There are 10 hidden switches. A switch that is on adds its own fixed numbers to the row, and there is some noise. The rows also spread widely along 14 directions, which tell nothing about the answers.
Known rows, each followed by its switches (1 for on, 0 for off):
[-29   3   9 -12  11   2  -4  -2 -13  26  -2  15  33   0   4  -9  -5 -23
   9 -22  16  24  16  -2  14   4   9  -6  -2  26   7  44   3   8  23   5
  -3   0 -18 -20 -32   3] | 0 0 1 0 0 0 1 1 1 0
[ -5  30 -10 -12  -8  16   7   2   9   6   0 -10  24 -10   2  14  -5  24
 -24  28   7  10  11 -49  -4  -6  -1  -9  -4 -19   8  11  -2  -3 -16  15
 -29   9  -4 -11 -19 -15] | 1 1 0 0 0 1 0 0 0 0
[  8  -3 -17   8 -15  -6  -3  -1  15  -1  10  12 -14   3   1   8   9  17
  13  -6  -3   1 -15  -8 -12   4  -5 -12 -13  -5   1  -7  -1  16 -10   3
   2  -1  13   6   6  27] | 0 1 1 0 0 1 0 0 0 0
[ 10 -10   7 -21   3  21  12  33  10   8   3  -6 -10  -5  28   4  -5  13
  10  13  27   3   4 -24   1  15  -9 -32  -5   3   1  11 -15  13 -11   2
 -28  -3  15  13  -2   9] | 1 0 0 0 1 0 0 0 1 0
[ 15  19  12 -37  -5   2  13   8 -14  24  -4   3  34   3 -13   4  17  32
  20   2  -7   6  -2 -32 -16 -13   4   3 -20 -21  29  39 -27  -6 -20  11
 -38   4  -2 -18  -6  -7] | 1 1 1 0 1 1 0 0 1 0
[ -8  -6  12  -6   8   1   7   1  15  18   9  -5  36  11   8  12  -2 -13
 -14  -6  12   7  -1 -13 -13  -7 -14   3   8   9  14  10  -3  18   3  36
 -29 -13   8 -11  29   1] | 1 0 0 0 0 1 1 1 1 0
[-11  -3   9 -10  14  -8  12  -8  13   0  -2  39  11  -1  29  -7   9 -19
  11  -7   1  -7  -3  -1 -11   8   4 -21   2  15  27  11 -27  -4   6   8
  16   8  -9  11  19  11] | 1 0 0 0 1 0 0 0 0 0
[ 12  18  21 -27  21  17  25  24 -31   8   2 -20  39 -19 -17  13   9  38
  27   2  -8   5  20 -28  10 -12  -2  22 -19 -26  42  27   6 -12   8  11
 -12  21  14 -19   7 -28] | 1 0 0 0 0 1 0 1 0 0
[ 12  -7 -24 -28 -32  -5  16 -21 -19  10  -5  -6   9 -19 -38   6 -11  35
 -26  -1 -22 -31   3  -4 -19 -15  17 -15   7  18  -8  -3 -21  23   7  16
   1   0  11  -2 -30  29] | 0 1 0 0 1 0 0 0 1 0
[-14   4 -14  14  33 -15  -3   0   7 -13  18  18  23   9  17   8  -5 -26
 -15  -8  -3  -1   0 -12   2  14 -17 -11  15  18  12 -11   8  10  12  34
  19   3  -7   6  29   7] | 1 0 1 0 0 0 0 0 1 1
[-18  -3 -23  -5 -14  18   1  11 -25  13   0 -23  10 -13 -39  20 -16  23
 -34  -5  10  14  12 -20  29 -23  -3  -3   1  15 -18  -3  25  31  22  12
  11  -3   6  -4 -28  19] | 1 0 0 0 0 1 0 0 0 0
[-16 -16  -5 -14  -2  13  -1  15   8  14  12  -4 -11  24  16  13   5 -21
 -12  18  37   2 -10 -14   2 -12 -20 -26   1  31   4  -8 -17  12  11  39
 -17  18 -31  11   7   2] | 0 0 1 0 0 0 0 0 1 0
[-12  14  -4 -29 -16  -5   5  -6 -16  14 -11  59   7   1  14   1  16 -11
  10  -5  -1 -19 -19 -27  -7  -2  11 -39  -6  28   9  24 -38   5   4   4
  16  15  -3   8 -15  -4] | 1 0 1 1 0 0 0 0 0 1
[-11   7 -13 -14  -1 -11   4  -6  13  -5  12   4   3   1  -4   3   0  -6
   9  -5   7 -13  -1   1 -24  -5   4   1 -11  12  12  -8  -6   2  22  15
   5   9  -7 -10   3   4] | 0 0 0 0 0 0 0 0 1 0
[-13 -12 -22  -1 -20   3  13   5  18  -3  23   3 -21   8  13  -1   1   4
  18  10  31   3  -9  -3 -14   9 -13 -28 -10  18   8   2  -1  21  17  25
   6  17  -5   3 -16  16] | 1 1 1 0 0 0 0 0 1 0
[-33  -7 -10 -10   0  10  35  -7 -32  21  30  10  47  13  -3  -4 -24 -32
 -13  -2  28 -13   0  11   4  -5  -1   0  16  47  19  44   7   8  49  52
  16  11  -7 -10  -9 -31] | 1 0 1 0 0 0 0 0 1 0
[-15   1 -22 -18   1  10  27   7   7   0  23 -25  10  -3 -12  30 -22  14
 -20  19  16 -19  20  -6  -9 -16  -8 -22  10  35   6  -7  13  30  31  61
  -4  23  -1 -12 -19   4] | 1 1 1 0 1 0 1 1 0 0
[  5 -28  -1   0 -21  15  13  -2   1  13  -4  -5   2  -8  17 -13  -1   2
   1   8  16  11   1   0   5  13   2 -26   7  12   7  32  -8  18   0   5
 -12   6   9   7 -27  18] | 1 0 0 0 1 0 0 1 0 0
[-10 -11  -1  -6  13  13  12   7  39   6   4 -18   1  -2   8  14 -33  14
 -11   3  20   7  29   8 -12  -6  -7 -18  23  21  -2   6   6  24  -4  37
 -26 -23  -4 -10  -4  39] | 1 1 0 0 1 0 1 1 0 0
[  3  12  -1 -25  -8  -2  27  23  -4   9  25  12   5  16   7  14   1   1
  53  -4  24 -16 -11   6 -15   1   3 -12 -21  20  25  37   6  -1  23  31
 -12  17  20 -20  -9 -21] | 1 1 1 0 0 1 0 1 0 0
[  5   7  -1 -26 -14   4  11  36  -4  16  14   7  -2  13   6  25  21   6
  18  -9  28 -16 -14 -26  -8  -9 -10 -10 -23  16   1  10 -11  23  16  17
 -20   9  22  -1  11 -14] | 1 0 0 0 1 0 0 1 1 1
[-17  -3   4 -13  -6  -2  -8  -4  -7  23  -9  10  21   4 -18  -6  17   9
   0 -19   3  24  -1 -19  -3 -20  -6   4 -10   0  13  18 -17  18   3   5
  -4   1 -20  -8  -4  22] | 1 0 1 0 0 0 1 0 1 0
[ -9   1 -17   3   8 -15   5   5   9  -1  14  19   4   5  17   5 -18 -13
   7 -15  11  -9   2  10  -7  19   4 -15  10  28  -3  19  11  10  15  25
   5 -13  12  -8  -6   9] | 1 0 0 0 0 0 0 1 1 0
[  9 -16  17 -15  17   2  12 -13 -29   8   1   7  49   4   7 -16   0 -35
  -8   4 -10 -10  -8  -1  11  13   6  -8  16  19  32  23 -13  -8  14  14
  -1  20   8   9  18 -12] | 0 0 1 0 0 0 0 0 0 0
[  2  15  -2 -14  20 -12   1  -1  26 -11   3   9  27   5  17  14 -24 -23
 -22  -5  -6 -20  -4  -8 -22   9  10 -18  16  18   0 -15  -3   6  -3  21
 -16 -20  25  -2  31  11] | 1 0 0 0 0 1 0 0 0 0
[-13   6   2  -5  12  -5  -2  11   1  14   3  37  -1  10  18  19  15   2
   1 -13  10  -4  -6 -18   2  -6 -13  -6  -3  12   4   4 -19   4  -2  18
   8  -3 -15  11  27  -2] | 0 0 0 0 0 0 0 1 1 0
[ -5 -32  22  -8  20  16  23  -6   9  11   8  -4  25   8  25  -7 -23 -27
   6  12  17   3  14  24   8   8  -8 -16  27  36  26  29   1   0  11  43
 -18  -8  -8  -2  10   8] | 0 1 0 1 1 0 0 1 0 0
[ 19   2  16 -25  36   2  13   1 -22 -11 -13 -15  34 -24 -14 -14   0  20
  15   5 -33   3  24 -16   8   6   8  -6   1 -13  42   8 -10 -13  -2   2
  -1  24   0  -5   0  14] | 1 0 1 0 0 0 0 0 0 0

New rows, each followed by its switches (1 for on, 0 for off):
[ -9  14   8 -31   3  16  13  24  -4   5  15 -14  18   3   1  22  24  -2
  -7  23  26  -4  -2 -50  -4 -15 -19  -5 -26  -5  24 -10 -10   9  22  24
 -21  39   1   0  19 -35] | 1 0 0 0 0 0 1 0 1 0
[-33  -1  -2 -24 -12  16  19  14  -8  19  18  20 -12  11   5  10  -1  -3
  24   7  44  -1   0  -2   6 -14 -11 -16 -14  33  11  26  -5   2  31  29
   5  11 -24  -3 -19 -16] | 0 1 0 1 0 0 0 0 1 0
[-14   8 -18  10 -18   0  -7  -3  27   5  15 -12  20  13  -6  29  10  -3
 -40   5  12  15  -9 -36 -11 -16 -18   6 -11  -9  -5 -14  16  35  -1  26
 -24  -4  15  -4  19   6] | 1 1 0 0 1 1 1 0 0 0
[ -4  -9   7 -16  -3   5   8  16  -9  25   5   7  -5  13 -16  15   7  23
  33 -20  13   3  -4  12  -3 -28  -5   6 -11  14  16  17  -9   9   9  22
  -3   0 -13 -10   4  13] | 0 0 1 0 0 1 0 1 0 0
[ -3  -7  -7 -33 -13   0   0  16  -6   5   9 -25   4  20 -16  17  29  -8
 -10  18  20  -4 -17 -32  -7 -29 -18 -11 -21  16  22 -26 -18  17  23  36
 -20  42 -16   1  14  -2] | 1 0 1 0 0 0 0 0 1 0
[-46  20  -1 -24   1  29  15  21   6  26  23  17   8  -2  27   9 -28 -18
   8   8  59   6  15 -20   4   2   2 -28  -9  35 -10  34  11  15  33  13
  -9  -1  -4 -13 -35 -24] | 0 0 1 1 0 0 1 0 1 0
[-10 -35  -2   3   5  -2   9  23 -14  14  18  22 -11  23   1  27   7  -5
  -5 -24  18 -15 -16   4  13 -14 -31 -10   8  41   2 -12  -6  32  22  43
  26  -6   7  23  50  19] | 1 0 0 0 0 0 0 1 1 0
[-33  13 -12 -11  16   6   9  17  -5   3  14  13   7   3  -6  11 -19   2
   6 -15  24   9  17  -5  16  -7   0 -11  -7  26  -1  13  21  12  30  17
  22   0  -6  -7 -10   7] | 1 1 1 0 0 0 0 0 0 0
[-15  18  -7 -30  -2  19  15  10  14  11  11 -11  13 -17   4  16 -13  12
 -10  10  25  -8  15 -27 -18 -10   4 -15 -12   9  -3  -8  -6  15  16  10
 -14   1   6  -9 -10  -2] | 0 0 0 0 1 1 0 0 1 0
[ 20   2   0   3 -12 -22  -4 -16 -11   9  -4  35  28  -5   1 -20  13   8
  26 -40 -24  -3 -11  -1 -12  26  19   6  -5  -9   5  42  -8   6 -12 -21
   0 -22  35  -6  -3  16] | 0 1 0 0 0 0 0 1 1 1
[  1 -24  20  -7  19  19  20  -3  15   3   3  -6  20 -14  37 -20 -16  -8
  25  16   7  14  13   5   0  22  -5 -35  17  13  34  23  -6   2   0  22
 -13   5   6  -4  -3  19] | 1 0 1 1 0 1 0 1 0 0
[-25  12  -8 -28   4  -6  -1  14   9  14   7   4   9  15 -14  25   1  -4
   3  -9  19   8   4 -13 -12 -29  -9 -10 -13  27   5   0  -4  22  22  36
 -15   2 -23 -20  -8  16] | 1 0 1 0 1 1 1 0 1 0
[-19  24   8 -19  33 -27  -5   0  40   2   2  28  23   7  13   0 -24  -4
  27 -41   0   2  21  13 -33   9  17  -8   4  18   1  20   0   9   0  13
 -11 -39   1 -31   8  39] | 1 1 1 0 0 0 1 1 1 0
[-14  14 -25   3  -1  -8   2  11   3  -7  22  -1   4   4  -1  17 -16 -19
  11 -17  19 -14   5  12  -2   5  10   0  -2  33  -9   9  37  14  40  18
   7   2  16 -18 -20  -9] | 0 0 0 0 0 0 0 1 0 1
[ -1  11   4 -16  -1   8   1  13   2  10   3  20   7  -3  22   8   6  -1
   2   3  14   3  -6 -36   5  18   0 -27 -14   0  -3   9 -11   3  -6  -7
 -13   1  16   8  -3  -3] | 0 1 0 0 0 1 0 0 1 0
[ -7  -4  -4   3   9  -7 -21  13   7  -4  -1  11   2   3   8  -4  -7 -28
  19 -16   9  27   3  -4  16  25  -4 -22  -1  19  -7  21  23  17   9  -3
 -13 -17  13 -12 -25  27] | 1 0 0 1 0 0 1 0 1 1
[  7  16   2 -20  -4 -15 -18  12  -4  11 -15   7  14  14 -19  20  22  11
   2 -14 -11  10  -7 -31   2 -12   1  -7 -14  -2   2  12  -9  16 -14  10
 -31   5   4 -10   0  18] | 1 1 1 0 0 0 1 1 0 0
[-16  -9   7 -18  -3   6   5   4  12  15   6  29  10  18  24  -1  -5 -33
  12  -6  24   1 -17   0  -7   2  -1 -33   6  36   9  19 -14  13   9  20
  -8  -8   4   1   6  11] | 1 0 1 1 0 1 0 0 0 1
[-16  14   1 -20  18  -6  -2  24  29   7   3  21 -14  13  19  37  -4   7
  12   3  16  -1   4 -18 -13 -14 -19 -25   1  19   1  -9 -12  12  -8  43
 -24 -13 -16 -10  11  13] | 1 0 0 1 0 1 1 1 1 0
[ -6  24  -6 -11   3  14   8  21  37  -1  14   1 -24  -5  27  23   2  16
  18  24  29  -3   9 -23 -19   1  -6 -15 -19  -9   6   0  -5   1  -2  10
 -27  14  -6  -3 -11 -15] | 0 0 0 0 1 0 1 0 0 0
[  4 -16  -8   6 -36  21  14  -9 -18  45  11 -17  37  -2 -37  11   1  56
 -37 -10   0  11 -10 -30 -11 -29 -20  30   2 -27  -2  24  -4  42 -18  21
 -19 -23  22  -1  16   8] | 1 0 1 0 0 1 1 0 1 0
[ -5   2 -21  -3 -17  -1  -5  15   4   5  24  10  -1  26  18  23  12 -30
 -23  12  34 -15 -28 -34   1   7 -15 -29  -8  29 -16 -10  -2  25  13  28
 -16  16  13  17  10 -14] | 0 1 1 0 0 0 0 0 1 1
[-24  -2   2 -27  -9  20  14  17  11  20   8 -30   8   7  -9  15 -19  -6
   9   4  44  14  18   7  -6 -27   1 -10   0  36   6  24  12  17  31  37
 -33   2 -15 -31 -37   4] | 1 0 0 0 0 1 1 1 0 0
[-13  -1  23 -26   2  39  32  10  25  29  17  -7  37   4  35   9 -14   5
 -23  32  41   3   7 -40 -15 -10 -20 -17   5   1  16  15 -21  11 -12  39
 -44 -13   4   4  32 -19] | 1 1 0 1 1 1 0 0 1 0
[-21  16  12 -53  -6  14  16  -2  35   9   7 -13  15  -6  -9  13   0  12
  -2   6  19 -18   6 -26 -50 -39   4 -14 -20  13  18 -32 -28  25  20  17
 -19  14   4 -13  25  12] | 1 0 1 1 0 0 1 0 0 0
[ -1   3  25 -28 -16  12  -7  -2  17  19  -7   1  10   0 -15  -1  35  13
  20 -15   6  12 -11 -26 -25 -28  -2  16 -33 -21  23  -3 -23  14  -1 -19
 -23   2   6  -7  30   9] | 0 0 0 1 0 0 1 0 0 1
[  1  15 -23  -1 -10 -25  -5  19  20  -9  26  10 -12  26   9  19  32  -3
  40 -11  15  -5 -20 -11 -25   3 -15  -2 -32   5  13   0   9  20  14  29
 -14  18   6 -17   8   0] | 1 1 1 0 1 0 0 1 1 1
[ -2 -13  10 -12  13   0 -13  19   2   4  -9 -14   5   8  -7   6  14  -1
  15 -11   3  30   4 -11  15 -12 -11 -10 -11   9  19  -4   0  13   4  13
 -12  10 -13  -7   7  35] | 1 0 1 0 0 1 0 1 0 0
[  7 -31  13   6  -5   7  16   0  -3  17  22   5  -3   8 -15  12  31  34
  33 -14  -3  -5 -16   6 -13 -23 -31  27 -16 -14  35  -1  -3  27   8  27
  12   9  14   8  58   6] | 0 0 1 1 0 0 1 1 0 0
[  3  -4  -1   1  19  13   7  22   5  25  10  -7   1   0   5  21 -28  30
  10  -5  13  15  21   1   6   2 -13  -8  14   9  -8  34  11  18 -13  33
 -32 -30  -2 -14 -20  17] | 0 0 1 0 1 1 1 1 1 0
[-17  17 -15 -16   2  -8   6  30   3   5  25  13   0  32  13  18 -13 -25
  22  -4  39 -11 -12   4  -9   4   0  -8  -8  35   1  27  13   4  24  36
 -20   1  -1 -16  -8 -23] | 1 0 1 0 0 0 0 0 1 0
[ -6  -1  12 -23  15   0   1  -4   2  15  -3 -10  38   7 -12  -4   5  10
  -2  -2  -5  17   8 -15 -11 -22  -9  14  -1  -2  24  12 -14   5  -7  26
 -25  -8 -20 -17  18  14] | 1 0 1 1 1 0 0 0 1 0
[-24 -11 -16 -25 -53   2  15  -8  19  21  16   4  -3  10   7   8  17 -10
  -3   4  41 -16 -19  -9 -37 -21  -1 -15 -16  32   2  -2 -20  36  31  29
 -12  11   5  -8  -4   3] | 1 0 0 1 1 0 0 1 1 0
[-11   3  -5 -22   2   0  11   1  -1  13  11  -1  19   3  -6  19   5   4
  -7  -2   8  -7   6 -17  -9 -18  -9 -19  -1  28   9  -5 -10  21  17  39
  -5  10 -12 -10  -3  14] | 0 1 1 0 1 1 0 1 1 1
[-23  12  -3  -7  -9  14 -10   7   7  12   8  -8  24  -5  20  -1  12 -29
 -17   2  36  19   5 -40   9   8   1 -13 -16  12  -6   6   6  17  23  -4
 -15  16   4  -5 -16 -14] | 0 0 0 0 0 0 0 1 1 1
[ -9  -9   9 -31  10  17  23   1 -16  22   9 -15  52   0 -11  -3 -25 -19
 -15  -3  14  -4  17  -2  -2  -6   3 -14  18  38  15  31  -1  21  30  34
 -19  -1   5 -15 -14   1] | 1 0 1 0 1 0 1 0 1 1
[  2  -2 -16  -6   0   5  10  -1   3  -9  17 -18  10 -16  -6   0 -18   5
   4   6   2  -6  15  -5  -3  14  -1 -13  -1  12   1  -1  24  18  22  14
  -4  -2  25 -10 -18  12] | 0 1 0 1 1 0 0 0 1 1
[-14 -29 -13   9   7   4  -7  12 -11   3   9 -22 -13   4 -33   5 -10  10
   4 -19  10  25  13  20  25 -16 -17  13   3  22  -1  -8  27  22  27  18
  18 -11 -20  -4  -5  39] | 0 0 0 0 0 0 0 0 1 0
[-30   8 -14   7  19   8   2  14   7  -9  25   3  -3   7  17   5 -14 -23
  26  10  30  14   9   6  15   9 -10  -6  -9  21  13  13  37  -1  33  23
   9  15 -13 -12 -15 -15] | 0 0 1 1 0 0 0 0 0 0
